The groups are shells around one centre, one inside the other: the same stretched ball of 2 dimensions in 10 sizes.
Known rows, each followed by its group:
[-1.25  0.62 -1.25  0.66  0.13 -0.50  1.67  1.24]  z_982
[ 1.88 -0.89  1.74 -1.68  1.25 -2.70 -1.97 -2.74]  z_461
[ 1.68  1.02 -0.18 -0.99 -1.07 -1.46 -0.81 -1.02]  z_982
[ 1.19 -1.62  2.10 -1.49  2.29 -2.84 -1.74 -2.74]  z_54
[ 2.52 -1.25  2.41 -2.15  1.53 -3.18 -2.75 -3.61]  z_964
[ 2.21  1.48 -0.35 -1.16 -1.75 -1.42 -1.10 -1.13]  z_799
[-0.87  6.54 -6.72  2.21 -7.23  2.89  4.34  5.72]  z_964
[ 0.93 -3.82  4.09 -1.98  5.06 -4.06 -2.61 -4.29]  z_601
[-1.03 -1.01  0.40  0.04  2.08 -1.56  0.68 -0.25]  z_420
[-0.08  5.55 -5.41  1.44 -6.24  1.99  3.12  4.21]  z_210
[ 2.21 -2.52  3.48 -2.36  3.18 -3.81 -3.14 -4.37]  z_799
[ 1.37  1.41 -0.70 -0.68 -1.48 -1.10 -0.36 -0.44]  z_54
[-1.50  1.48 -2.21  1.06 -0.91  0.11  2.34  2.18]  z_461
[ 2.21 -1.66  2.68 -2.12  2.13 -3.30 -2.69 -3.69]  z_601
[ 0.03  4.37 -4.23  1.03 -4.80  1.24  2.41  3.16]  z_936
[-1.30 -2.14  1.36 -0.12  3.52 -2.12  0.35 -0.92]  z_298
[ 1.73  2.49 -1.55 -0.57 -2.88 -0.60 -0.14  0.11]  z_210
[ 2.65 -1.23  2.45 -2.24  1.47 -3.20 -2.88 -3.73]  z_298
[ 1.28  2.23 -1.52 -0.39 -2.45 -0.60  0.13  0.26]  z_936
[ 0.81  4.37 -3.81  0.53 -4.98  0.90  1.67  2.45]  z_420

New rows. What belongs after each?
[ 0.28  5.01 -4.70  1.04 -5.64  1.49  2.50  3.43]  z_420
[-2.20  1.35 -2.42  1.45 -0.56  0.31  2.95  2.68]  z_298
[ 1.55 -3.85  4.41 -2.37  4.96 -4.34 -3.19 -4.86]  z_799
[ 1.46  2.96 -2.15 -0.26 -3.40 -0.19  0.35  0.72]  z_420
[ 2.51 -1.48  2.65 -2.22  1.87 -3.32 -2.87 -3.82]  z_964
[-0.69  3.98 -4.20  1.35 -4.16  1.30  2.89  3.48]  z_54
[ 1.34  2.55 -1.82 -0.33 -2.87 -0.41  0.29  0.52]  z_982
[ 1.13  3.13 -2.48 -0.01 -3.53  0.02  0.75  1.17]  z_982
[ 0.61  6.07 -5.57  1.16 -7.04  2.03  2.75  4.03]  z_298
[ 1.62 -2.10  2.79 -1.88  2.82 -3.32 -2.37 -3.51]  z_461
[ 0.42 -2.57  2.61 -1.29  3.64 -3.09 -1.49 -2.82]  z_982
[ 1.37  1.41 -0.73 -0.66 -1.48 -1.10 -0.33 -0.43]  z_54
[ 1.55 -1.78  2.42 -1.73  2.39 -3.09 -2.14 -3.17]  z_982
[ 1.52 -4.23  4.75 -2.46  5.43 -4.53 -3.38 -5.12]  z_964
[-1.93  4.33 -5.17  2.20 -4.32  2.02  4.22  4.90]  z_799
[ 1.70 -1.11  1.87 -1.64  1.56 -2.75 -1.95 -2.78]  z_982
[-0.44 -2.54  2.17 -0.76  3.82 -2.72 -0.69 -2.01]  z_210
[ 1.58  1.00 -0.21 -0.92 -0.99 -1.44 -0.75 -0.95]  z_936
[ 2.51  1.00  0.26 -1.48 -1.26 -1.80 -1.62 -1.80]  z_298
[-1.13  4.09 -4.54  1.64 -4.19  1.53  3.34  3.97]  z_982
[-0.92  0.27 -0.77  0.37  0.49 -0.84  1.21  0.68]  z_54
[-1.30  0.99 -1.66  0.81 -0.33 -0.25  1.95  1.62]  z_982
[ 1.30 -1.43  1.97 -1.47  2.03 -2.78 -1.71 -2.66]  z_54
[-1.14  2.73 -3.23  1.22 -2.53  0.72  2.65  2.86]  z_54
[-0.77 -2.93  2.37 -0.69  4.35 -2.81 -0.57 -2.03]  z_964
[ 1.19 -3.77  4.14 -2.10  4.94 -4.12 -2.81 -4.46]  z_601
[ 0.49  5.92 -5.46  1.18 -6.81  1.97  2.74  3.97]  z_964
[-1.74  1.41 -2.25  1.18 -0.74  0.18  2.55  2.33]  z_210
[ 1.37 -1.76  2.33 -1.62  2.41 -2.99 -1.94 -2.99]  z_936
[-1.49  1.40 -2.13  1.04 -0.81  0.07  2.31  2.11]  z_461
[ 2.15 -0.92  1.91 -1.84  1.22 -2.81 -2.27 -3.01]  z_210
[ 1.81 -1.37  2.17 -1.78  1.85 -2.95 -2.17 -3.08]  z_461
[-1.23  5.99 -6.37  2.26 -6.49  2.70  4.40  5.58]  z_799
[ 2.07  0.81  0.24 -1.28 -0.87 -1.75 -1.29 -1.56]  z_210
[ 0.15  5.69 -5.43  1.37 -6.46  1.99  2.99  4.11]  z_601
[-1.96  0.55 -1.56  1.09  0.36 -0.25  2.33  1.84]  z_964
[-1.50  4.68 -5.27  2.04 -4.82  2.04  3.99  4.77]  z_210
[-1.76  3.28 -4.09  1.78 -3.03  1.30  3.53  3.89]  z_210
[-1.37 -1.25  0.46  0.18  2.43 -1.57  0.83 -0.13]  z_799
[ 2.05  1.67 -0.60 -1.01 -1.94 -1.22 -0.85 -0.83]  z_601
[-1.29  5.92 -6.37  2.27 -6.40  2.68  4.41  5.56]  z_799
[-0.15 -3.78  3.50 -1.30  5.26 -3.58 -1.58 -3.27]  z_964
[-0.98  3.47 -3.86  1.36 -3.45  1.12  2.88  3.34]  z_54
[-1.87  3.73 -4.54  1.97 -3.54  1.62  3.85  4.33]  z_601
[-1.21 -0.96  0.28  0.16  2.03 -1.45  0.85 -0.05]  z_210
[ 2.42 -0.40  1.53 -1.83  0.51 -2.62 -2.22 -2.83]  z_799
[-0.31  6.22 -6.14  1.76 -7.01  2.46  3.64  4.95]  z_799
[ 1.76 -2.26  3.00 -2.01  2.94 -3.46 -2.58 -3.76]  z_420
[ 1.41  2.73 -1.93 -0.30 -3.07 -0.34  0.28  0.59]  z_461
